The rows of a group lie close to one hidden flat surface of 11 dimensions, which passes through zero. Surfaces can cross.
In the rows, zero is written as 128.
Some rows, each with its group after it:
[125  97 126 119 153 112 157 145 145  97 154 124 106 172 121  99 146 126
 115 168]
j515
[115  98  92 147 132  62 169 175  66 143 116 110 123 152 116 163 145 124
 167 134]
j716
[133 140 124 113  79 109  84 152 181 111 144 109  60 101 138 162 122 127
 126 124]
j777
[169 193  89 129 132 145 154 150 143 103  95 135 119 169 131 125 139 111
  86 118]
j470
[110  92 153 146 141 142 109 103 139  71 112 131 153 193 132  82 152 112
 101 156]
j704
[119 122  57 113  72 158 171 180  88 152 128 113 116 138 112 154 124 134
 143 140]
j515
[141 117 170 164 157  55 144 118 207 114 108 109 138 137  79 124 122 142
 139 124]
j446
[149 157 156 161 181 139 145 131 127 110 139 153 136  71 125  69 106 104
 107 118]
j994
[127  88 125  93 100 203 159 158 132  62 181 158 110 183 107  70 123 129
 138 137]
j407
[153 135 163 113 143 119 117 129 173 112 111 138 130 141 130 129 121 139
 108 112]
j446
[108 105 122 115 127 143 133 138 102 159 149 123 165 167 143  97 138 143
  62 140]
j470
[157 187 101 129 127 145 152 153  65 114  76 145 122 139 165 188 100 107
 169 121]
j515
[130 100 178 130  99 109 125 165 143 114 153 133 123 154 108 101  94 147
 135  64]
j848
[ 99  68 175 120 128 154 129 144 157 140 133 124 152  66 130 104  91 150
 100 184]
j446
[147 119 170 140 146 165 110  99 165  73  65 163 189 134 113 131 126 126
 136 126]
j777
[123 177 113 129 105 128  96 129 151 106 157 124 124 163 172 165 119 117
  77 147]
j515
[ 97 131 127 148 152 124 136  77 121 103 217 133 137 175 135 118 125 116
 149 183]
j515
[162 174 115 109 132 129 121 156 113 124 109 136  80 110 155 131 132 110
 114  88]
j994
[125  97 216 148 190  98 127 118 134  88 110 128 126 147 150  70 108 117
 123 141]
j716
[112 102 136 166 116 110 109 147 162  65 118 105  81 112 126 103 131  94
 132 171]
j994
[ 99 127 121 124 132 134 108  78 136 118 178 120 134 189 152 129 147 125
 112 178]
j470
[155 130 157 134 156 126 106 109 145 109  54 128 122 133 130  79 158 115
 103  92]
j994
[150 137 105  97  99 136  84 108 194 120 194 140  66  79  87 117 169 132
 146  81]
j446
[114 123 135 144 128 125 111 123  68  83  83 115  90 172 176 126 130  92
 162 141]
j515
[135 156 155 146 126  95 132 122 150 146 141 116 127 126 122 131  93 142
 132  99]
j515
[118 132  79 153 104 128 131 142 125 105 172 107  47  69 108 101 141  90
 162 152]
j470
[166 167 109  74 138 113 124 103 203 139 110 121 104 173 125 161 168 151
  95 123]
j470
[105  78 119 104  75 126  90 146 140 166 150 115 113  79 108 130 147 151
 120 103]
j515
[ 95  87 137 131 109 166 163 153 131 125  94 115 176 144 139 147  83 144
 109 218]
j704
[126 111 173 125 128  86 102  88 121 161  81 104 104 130 122 133 127 147
 193  72]
j716
[ 97 125  95 179 111 116 185 167  61 167 138 103 160 119 111 123  93 126
 134 145]
j716
[126 127 153 152 130  88 127 106 191 108 156 124 140 143  95 146 112 141
 148 138]
j716
[132  97 153  78 175 116 163 162  57 220 117 138 141  69 153 133 112 161
 127 105]
j704
[150 151 121  89 130 153 105 152  82 105  86 151 115 156 192 152 142 111
 107 112]
j777
[127  94 172 142 109 197 122 136 134  49 120 153 126 138 112  47 108 109
 139 108]
j777
[ 81 111 134 170  69 154 126 156 116 123 111  95 139 101 149 143  68 117
 125 191]
j704
[146 210 105 142 125 115  96  92  79 121 143 142 127 178 160 170 137 103
 149  69]
j716
[152 143  85 106 116 122 132 152 170 136 174 125  74 103  94  99 165 130
  98 103]
j716
[135 158  81 117  92 161 139 102 145 171 151 128 157 153  85 123 149 151
 112  86]
j470
[124 134  96 104 126 165  80  96  87 132 125 142 123 117 157 126 179 107
 114 118]
j470
[169 145 132 130 161 116 192 149 116 160  40 103 114 170 104  52 138 135
 102  71]
j704
[165 183 141 134 113 150 132 125 134 114 106 159 150 122 115 166  88 134
 172  66]
j848
[131 159  85 154  95 138 124 152 139 159  82 106 146  98 118 132 136 124
  71 119]
j407
[133 125 145 151 195 146 149 135 107  89 156 165 141  67 131  88 122  93
 128 167]
j994
[159 160 117  74 149 190 156 118 176  90 132 153 124 172 145 137 127 135
 101 179]
j716
[148 157 116 136 134 127 169 129 106 188  92 129 151  60  93 157 102 145
 176  94]
j994
[126 112 169 136 141 112 144  97 177 113 109 114 122 132 107 140  99 144
 182 156]
j716
[111 125 130 138  64 101 106  86 173 165 133  82 104 153  82 126 126 156
 166  78]
j704
[109 137  90 135 132  80  79 108 135 134 120 108 122 111 163 211 172 109
 116 188]
j407
[123 117 101 144 143 106 121 139 140 145 101 120 148  73 116 149 159 121
 101 160]
j777
[100  94 111 129 128 131 122  83 122 123 194 133 107  97  98 131 152 122
 198 160]
j446
[115  71 148  99 122 120 123  85 118 143  76 101  97 156 118 126 148 149
 203 126]
j704
[127 129 129 118 182  71 182 169  60 145 149 115  94 182 175 119 120 121
 118 153]
j407
[133  97 149 100 136 112 115 124  76 181  64 113 105 116 140 105 153 140
 147  65]
j716
[103 125 173 127 124 124  93  85 136 106 164 124 153 226 161 117 118 136
 106 128]
j994
[121 124 128 151  95 138 108 171 140  67  74 119 124 155 157 142 119 103
  92 159]
j777
[122  69 158  89 161 134  86  99 115 140  72 155 189 120 150 166 167 144
 120 141]
j446
[137 108 137  84 123 200 116 153  90 119 142 175 135  81 147 119 117 130
 131 106]
j407
[132 126 131  84 108 106 110 116 132 156 141 132 119 146 139 201 129 156
 170 107]
j994
[ 81  88 165 149 118  92 115 111 147 191 162 101 189 131 117 116 108 164
  87 137]
j407
[104 131 167 142  91 143  78 118  96 116 112 128 163 167 177 141  95 127
 112 105]
j848
[137 166  80 148 123 129 160 154 125  93  94 126 137 153 139 194 116 109
 137 185]
j446
[ 81  97  82  97  45 188 107 129 107 142 206 134 147 145 131 167 122 148
 131 158]
j407
[137 136 146 134 109 108 123 142 122 147  58  94 107 158 141 112 118 135
 116  84]
j704
[125  89 144 112  92 130 105 161 186 103 178 136 107 119 101 101 136 142
 101 111]
j848
[123 136 122 142 107 130 141 145 107 117 104 118 121 132 133 149 103 121
 155 136]
j515
[152 140 152 120 151 101 101 104 182 129 108 140 126  65 119 173 136 133
 148 124]
j407
[122 133 180 114  99 173 104 125 132 169 128 121 119  72 153  88  70 149
 105  90]
j446
[102 152  96 144  70 148 151 152  88 181 144  93 144 167 133 111  94 140
  90 109]
j848
[112 105 180  97  68 123  68 132 169 133 143 114 116 179 154 134 107 162
  97  87]
j777
[129 140 133 102  97 137 146 145 163 157 173 123 135 162 116 122  98 164
  95 110]
j777
[115  71 160 126 126 128 126 169 165  85 136 149 162 117 125 163 101 141
 122 179]
j515
[156 169 137 108 167 183 143  92 124 128 115 160 156 119 140 108 120 128
 116 121]
j716
[ 99 128 116 134  66 130  76 120  77 160 127  98  91 123 153 125 129 120
 142  82]
j994
[148 122 140 132 164  99 157 117 195  89 150 132  96 118  86 117 137 127
 164 157]
j704
[157 127 125 122 136  87 131 134 139 132  81 116  75  95 105 145 149 127
 181  94]
j716
[182 175 102 109 162 177 130 148 161  85 118 180 134  65 125 132 146 104
  93 129]
j446
[133 140 178 127 178  96 111 115 144 135 172 145 133  82 158 134 106 129
 114 140]
j777
[120  92 150 107 148 107 128 129 157 160 213 131 106  77 106  87 133 150
 116 126]
j777
[140 135 125  93 171 168 186 130  91 130 134 143 103 111 148 117 105 124
 165 174]
j446
[142 100 124  97 163 131 182 207 138 106 158 128  80 146 140  56 133 125
  64 164]
j446
[124 151  98 164 109 111 137 149 127 111 202 123 109 165 105  72 141 108
  94  95]
j446
[134 179  69 178 137 157 190 102  85 127 120 123 129  96  93 134 109  97
 206 157]
j994
[154 178 130 162 133 115 154 134 194 127  94 108 122  93 104 128  98 126
 111 141]
j848
[158 129 125  94 162 155 136 138  92 155  84 167 166  89 133 139 149 135
 119 100]
j470
[133  89 176  90 150 105  95 160 144 101 128 146 111 124 173 143 131 133
 101 140]
j407
[126 127 172  94 122 155  78  87  73 152  91 153 168 152 176 164 117 144
 151  72]
j407
[153 195 100 114 118 154 133  97 154  84 154 136  96 183 137 145 127 114
 148 132]
j848
[109  53 193 111 147 125 101  98 104 155 135 179 234  97 104 170 121 171
 178  91]
j848
[119  70 139 138 168 107 155 119 166 125 126 133 173 139  80  99 161 145
 110 160]
j777
[108 136 152 151 112 130 129 123 130 168 178 133 171  82 118 140  68 151
 129 122]
j994
[132 110 172 136 166 108 122 115 153  82 113 136 135 159 136 112 131 121
 124 146]
j407
[123 107 169 103 120 116  90 149 121 128  91 127 153 175 177 150 125 142
  77 114]
j994
[144 117 118 111 159 168 130 124 120 121 106 157 129  55 123 118 147 115
 140 144]
j716
[125 110 104 140 106 123 191 145  94 156 100  92 109 198  83  60 137 138
 143  83]
j777
[ 96 109 136 130  63  88 118 148  93 135 143  93  96 213 148 150 103 142
 161  99]
j848
[121 118 111 176 107 179  95 146 139  47 148 163 143  63 109 101 134  81
 119 148]
j470
[ 96  85 122 141 117 159  94  70 148 129 197 144 162  80  81 102 157 129
 149 143]
j704
[122 100 166 138  75  98 121 176 125 138  87 112 134 141 123 150  83 151
 143  77]
j470
[146 131 179 113 156 110 116 122  90  73 115 151 111 212 171 126 121 115
 161  88]
j848
[161 162 119  82 158 120 142  86 167 162 119 132 135 184 117 138 162 158
 107 106]
j470
[160 147 118 127 179 136 161 131 130 126 140 155 131  76 105 112 137 120
 139 128]
j704
[ 97  79 179  68  99 161  96 107 111 186 132 121 151 159 169 126 107 177
 103 112]
j446
[140  86 137  77 186 125 132 113 131 153 136 160 125  47 120 160 156 144
 169 155]
j470
[112  83 140 135  74 195 134 145 132  61 155 130 101 170  99  35 116 117
 138 111]
j407
[158 161 146 132 111 130 118 132 102 146  51 115  97 125 135 108 114 125
 143  41]
j777
[122  67 158 139  94 116 118 196 159 138 118 123 137  76  94  81 118 148
  82  93]
j470
[142 145 150 146 158 106 137  84 119 140 124 121  96 107 103  91 127 121
 187  85]
j994
[122 152 136 129  85  92  91  96 139 158  93  84  89 176 148 155 122 137
 152  89]
j848
[136 132  86 113 138 136 151 133 149  76 186 142  81 146 114 133 151 110
 155 176]
j848
[123 126 135 133  99 185  74 102 121 116  46 139 176 108 149 152 131 119
 117 124]
j704
[113 108 129 127 172 149 123  96  76 117 172 159 146 105 139 110 147 110
 153 149]
j515
[131 163 158 180 120 100  96 129 162  77 132 124 109 108 143 136  92  99
 131 131]
j704
[147 197 151 187 160 121 124  96 177  88  74 102 118 160 142  68 117  92
  70 138]
j515
[128 142  90 122 152 109 174 114 107 172 122 106 121 147 121 134 145 135
 138 150]
j848
[125 119 108 131 160 169 162 126 125 127 138 154 210 154 112 105 145 134
  70 168]
j407
[168 198 118  98 154 113 102 131 190 106 165 153 117 144 159 170 146 124
  65 129]
j515

New rows. What belongs after each?
[117  69 153  58 121 158 124 154 164 102 132 121  55  93 167 141 109 141
 145 208]
j446
[157 170  68  96 137 159 131 131  81 161  99 137 101  84 145 141 166 111
 126 109]
j470
[134 133 183 143 140  83 182 127 168 146 123 122 166 144  98 176  51 174
 180 137]
j470
[113 137 136 142 169 127 117 105  73 151 121 115 106  90 170  88 135 100
 113 146]
j470
[156 167 122 124  98 138 120 171 183  92 168 127  63 118 124  90 115 116
  85 101]
j446
[145 190 106 143 123 138 149 162 140 109 127 132 132 122 154 170  88 113
  98 164]
j777
[143 170 114 128 149  98 163 142 138 145 209 143 144 158 121 136 115 141
 103 116]
j704
[139 150 106 167 145  96 190 147 157 147  84 104 164 142  85 131 119 137
 101 154]
j777
[122 136 107 136  89 155 133 172  74 118 102 136 142 123 149 171  97 118
 145 127]
j470
[134 113 132 138 163 114 127 133 136 128  90 130 133  65 127 133 144 117
 125 157]
j848
[148 159 107 137 117 140 142 108 167 100 141 139 136 173  89 125 141 130
 136 109]
j470
[114 141 194 166 124 122 100  76 133 159  71 108 187 155 140 105  93 144
 107  88]
j515
[121 149 140 153 147 115 139  66 155 135 170  98  90 146 109  68 128 121
 148 135]
j848
[105 146  96 138  75 166 120 135 109 128 154 120 126 119 144 151 103 119
 127 149]
j446
[101  64 166 133 127 118  98 118 122 115 131 121 130 142 131  85 144 129
 126 124]
j777
[159 117 178 125 180  79 170 116 134 120 139 146 114 146  85 105 115 146
 205  72]
j848
[168 150 122  81 152 167 102 101 186  81 137 176 121  92 125 174 151 125
 148 143]
j446
[136 118 130 151 160 129 153 101 162 134 150 126 117  82  66  54 151 125
 138 118]
j994
[139 108 125 117 179 148 113 125  97 113 129 164 143 118 133  71 185 107
  90 109]
j704
[152 153  99 146 169  78 163 131 101 131  93 109  65 107 117 123 156 100
 180 121]
j777
[ 96 119 154 172 123 109  94  80 176 108 154  94  97  99 124  96 119 111
 136 170]
j848
[145 125 172 117 200 122 113  55 160 131 104 149 168 120 127 121 153 138
 131 135]
j848
[120 139 130 165 116 121 136 167 177 115 170 117 131  97 118 105  94 121
  71 160]
j515
[128 127 139 177 100 149  92  88 191 116 101 118 145  74  67  77 137 120
 122  94]
j704
[ 69  87 190 177 116 135  72  62 139 114 166 124 190 129 137 117  96 129
 133 162]
j515
[117  84 130  89 102 116 139 146 161 148 156 123 149 201 107 133 142 172
  98 121]
j470
[ 95 122 126 187  87  96 137 123 182 130 153  85 141 121  88 141  93 134
 134 172]
j777
[111  93 125 112  93 165  49  75 140  94 152 161 153 133 114 146 180 126
 153 101]
j470
[156 101 125 107 152 107 150 146 161 139 139 131  98 131  76  48 180 142
 101  74]
j470
[113 128 116 161 123 126 148 136  77 172 121 107 125  87 114  88 116 119
 139 105]
j446
[132 105 132 122 155 118 166 140  56 149 142 151 148 130 111 123 123 136
 189  89]
j848
[141 117 162 144 140 120 172 162 164 123 150 153 175 118  82 114  87 152
 124 113]
j848
[120 147 151 133 135 170  83  72 129 170 105 145 220 100 142 128 127 142
  72 108]
j470
[107 149  88 114  57 147  82  97 144 117 176 109  89 176 136 155 142 127
 137 124]
j994
[128  81 152  82 178 100 110 135 118  65 175 156  82 176 171 135 169 115
 141 169]
j994
[128  87 188 116 129 131  79 114 160 145 129 140 145  95 115  74 138 147
  93  68]
j848
[117  62 145 122  99 115 129 156 123 155 101 114 110  78  91 115 130 148
 169  97]
j515
[103 131 126 136  65 100  74 137 130 117 150  99  90 161 158 150 125 123
 117 110]
j704
[122 112 161 153 107 151  92 160 182  93 124 113  90  54 135  66 105 108
  72 146]
j716
[123 117 132 147  97 139 116 123 116 158  76 101 135 151 105  59 142 133
 102  61]
j407
[109 130 121 151  68  95 124 136 127 122 110  69  52 174 133 129 106 121
 173 124]
j704
[108  96  74 100  86 142 111  99 137 139 162 112  97 142  98 141 181 136
 162 136]
j994
[117 124  92 142  99  92 161 190 120 129  87  87 113 179 138 154 125 126
 100 162]
j446
[132 102 110 117 134  94 185 156 158 120 147  94  64 173  94  89 141 136
 143 149]
j704
[137  96 175  95 157  97  98 113 151 124 128 144 132 145 140 140 147 146
 130 106]
j515
[189 186  77  86 161 118 134 142 118 152 152 163 105 122 117 121 189 125
  98  47]
j704
[125 135 107 107 141 150 170 166  80 166 167 143 166 153 143 110 117 143
  71 130]
j994
[114 109 158 158 129 134 118 101 188  77 172 142 175 163  96 103 122 130
 110 152]
j470
[100  85 126 122 107  96 140 157 144 116 198 115  92 141 113 135 120 138
 149 157]
j515
[105 115 160 138  70 155  72 110 181 126 171 126 146 113 112 107 105 146
 100  97]
j848
[100 115 158 139 129 120 102 117  95 179 115 101 141 101 159  98 116 133
  92 119]
j470
[133 121  93  97 172 158 156 147 110 102 150 161 143 125 146 148 151 114
 111 197]
j470
[136 199 107 159 163 172 137  73 116 169 125 129 174  98 131  89 126 112
  76 130]
j470
[123  83 122  77 128  90 104 130 164 101 119 122 110 190 151 195 176 142
 125 181]
j848
[108 119 144 143  65 190  82 113 139 101 137 139 140  88 119 129  96 122
 151 115]
j407
[112  88 132 116  88 128  88 155 149  66  85 114 104 181 164 158 144 116
 113 172]
j515
[141 116 106  94  90 158 138 117 141 173 102 125 143 146  82 113 151 163
 135  65]
j777
[ 97 133  92 181 101 132 150 152 108 145 162 112 169 122 103 107 114 118
  95 142]
j446
[122 153 111 152  79 140 106 124 125 125 155 104  59  92 117  87 119 105
 153  88]
j848
[112  96 122  97 115 137 101  80  99 156 143 133 128 121 117 154 158 143
 192 104]
j515
[147 137 123  99 150 124 174 139 144 188 144 138 189 178 102 108 133 174
  61  93]
j704
[120  78 129  84 201 132 128 106  51 119 129 166 147 166 168 120 188 120
 134 154]
j848
[142  69 118  67 122 112 157 186 107 138 123 148 124 176 111 146 158 164
 142  93]
j470
[146 142 140 101 187 121  77  85 105 124 167 165 109  87 158 119 178 107
 131  97]
j515
[117 113 124 130  97 102 132 145 124 187 148 103  99  61  99 124 113 149
 155  88]
j994
[129 163 107 111 126 154  67  53 155 136  99 110 106 122 160 141 171 114
 108 146]
j848
[ 91  74 134 140 101 176 117  92 144 157 133 126 182  62  84 108 123 145
 141 153]
j704
[118 120 109 104 126 165  92 112  77 119 131 144 128 143 171 133 159 112
 116 134]
j848
[105 115 157 138 128 124 101 129  92 137  78 123 182 162 181 157 112 129
  89 148]
j848
[128 120  96 129  79 150  92 150 131 129 122 126  95  53 110 126 150 114
 132 104]
j470
[120 130 172 128 133 146 135  93 175 160 155 130 202 170 109  94 102 168
  68 114]
j848
[136 162  71  94 131 150 143 135  92  90 187 151  89 162 163 175 142 106
 156 166]
j994
[154 144  92  90 144 172 102 141  80 122  78 167 127  69 167 181 160 106
 136 130]
j470
[165 125 129  81 156 133 137 149 157 154  79 141 151 136 120 114 166 151
  62  96]
j515
[145 167 150 151 151 131 132 103 124 142 103 139 172 127 122 114 111 130
 117  87]
j704
[170 126 129 154 154 136 203 175 115  89 115 169 152 129  60  93 112 125
 175  76]
j470
[150 140 121 125 182 114 168 136 125 107 132 133  99 149 128  91 145 112
 118 143]
j470
[119 108 172 128 115 131  74 160 119 109 132 128  88  78 172  89 116 109
  98 104]
j777
[117 123  98 135 105 148 157 164  87 195 129 114 141  71 105  83 120 138
  97  93]
j515
[114 154  98  83  58 125  63  94 171 192 114  83  95 137 156 184 155 155
  89 116]
j470
[ 88  85 158 127 108 112  88 132 145 136 143 105 129 128 157 133 119 138
  95 162]
j470
[146 133 139  86 102 148 115 105 136 151 139 162 176 160 107 173 125 172
 158  56]
j848
[116 172 119 164 120 166  96  61  97 156 131 134 161  77 128 127 118 113
 153 110]
j515
[122 101 110 121 111 166 114 125  94 140  73 125 134 106 125 113 156 122
 131 119]
j515
[117  96 102 115 109 138  80  96 129  81  91 114  87 170 136 127 195 102
 146 145]
j994
[ 99 103 158 102 107  77 104 159 145 144 210 123 128 156 164 182 100 158
 100 151]
j704
[118 107 167 176 130 117 105 133 114 108  78 115 127  96 132  83 114 106
 125 114]
j777
[120 151 179 137 135 120 125  89  85 158  97 133 200 191 161 169  81 152
 150  92]
j515
[123  80 140  82  94 118 117 128 153 137 173 147 148 163  95 167 139 175
 165  89]
j848
[135 166 119 146 152 134 135 148  88  82 138 149 131 145 174 146 111  92
 118 157]
j704
[ 91 107 166 175 135  98 147 110 101 149 113 102 179 161 131 122  85 138
 142 153]
j446
[119  84 142  79  98  99  94 118 128 163 117 127 139 161 128 182 151 170
 156  84]
j848
[119 169 139 147  73  98  91 165 117 110 122 105  96 152 184 185  78 114
 125 114]
j515
[165 128 155 139 133 138 150 173 139  71  78 171 178 154 104 145 105 131
 138  90]
j470
[ 88  79 146 155 130  98 104  98 174 107 190 115 134 115 107 125 135 125
 139 187]
j407
[146 132 116 123 115 114 131 171 123 170 118 109  76  71 112  71 140 130
  97  67]
j994
[115 120  67 121 153 134 138  98 132 138 174 101  53  88 115  67 194 100
 119 189]
j848
[111 180  98 183 104 151 176 148 104 114 213 119 122 145 117  75  74 103
 112 135]
j446
[105  88 154 131  84 132  62 129 141 133  93 113 128  98 138 127 133 131
 113 110]
j515
[106  77 151 145  92 112  91 169 138  96 129 119  95  71 130 130 115 114
 142 138]
j470
[123 124  83 141 144 133 126 159  74  75 115 143 121 139 161 147 164  80
 124 177]
j446
[117  72 168 132 142  89 161 132 160  97 176 132 136 185  85 113 116 151
 172 137]
j470
[ 88  98 149 168 124  83 105 113 157 202 145  97 190  57 104 136 118 154
  86 146]
j777
[130 117 112 107 158 117 142 100  96 182  86 137 180 110 123 192 150 149
 160 138]
j848
[110  59 205 103 160 108 120 124 136 125 140 117  93 130 150  71 118 142
 130 141]
j446
[119 113 152 125 125  96  73 124 151 120 172 124  89  95 142 114 146 121
 111 116]
j515
[138 104 123 102 138  83 159 149 179  95 129 110  92 225 111 132 157 144
 126 155]
j777
[138 123 188 135 158  94 117  66 121 122  84 127 128 158 128 140 117 135
 209  93]
j515
[126  67 123  87 168 138 141 164 108 112 157 161 153 146 139 105 170 134
  82 160]
j848
[123  79 108 122 180 140 176 139 156  89 172 154 156 122  93 112 154 127
 120 216]
j994
[107 158 132 195 119 152 128  76 139 141 134 108 159  99 104  85 100 115
 125 136]
j515
[163 160  97 133 107 154 161 156 134 147  48 126 127  65  92 149 114 133
 157  96]
j515
[101  88  89 125 134 151 131 104 132 169 163 134 172  50  91 150 153 140
 138 182]
j848
[140 156 144 136 113 138  96 146 127  67 101 133  99 154 174 134 112  97
 112 120]
j848
[114  94 173 110 133 103 137 158 131 150 113 124 168 157 149 159  92 163
 103 147]
j470
[101 132  90 193 115 101 186 160 106 123 107  84 122 124 114 147  89 107
 158 199]
j446
[107 131 164 183 121 139  94  99 161  87 103 115 151 123 136 108 104 105
 105 162]
j515
[156  88 180 118 198  77 184 185 109 118 113 147 109 115 121  94 115 133
 149 110]
j515
[142 149 139 122 117 121 108 105 126 126 107 141 122 100 127 193 112 132
 202  99]
j515
[119 119  98 129  81 136 139 164 166 113 155 109  99 138 103 115 127 132
 110 142]
j407
[115 122 156  96  84 126  79 155 168 150 117 121 169 161 170 172 110 165
  41 122]
j777
[113 162 127 152 103 163  76  87 107 127 111 125 157 144 160 120 131 110
  92 113]
j470
[ 98 116 118 146 116 139  86  59  84  94 134 117  85 155 141 110 161  92
 196 130]
j994
[140 152 115  94  97 102 114 144 146 143 134 115 120 219 149 161 143 152
  84  91]
j704
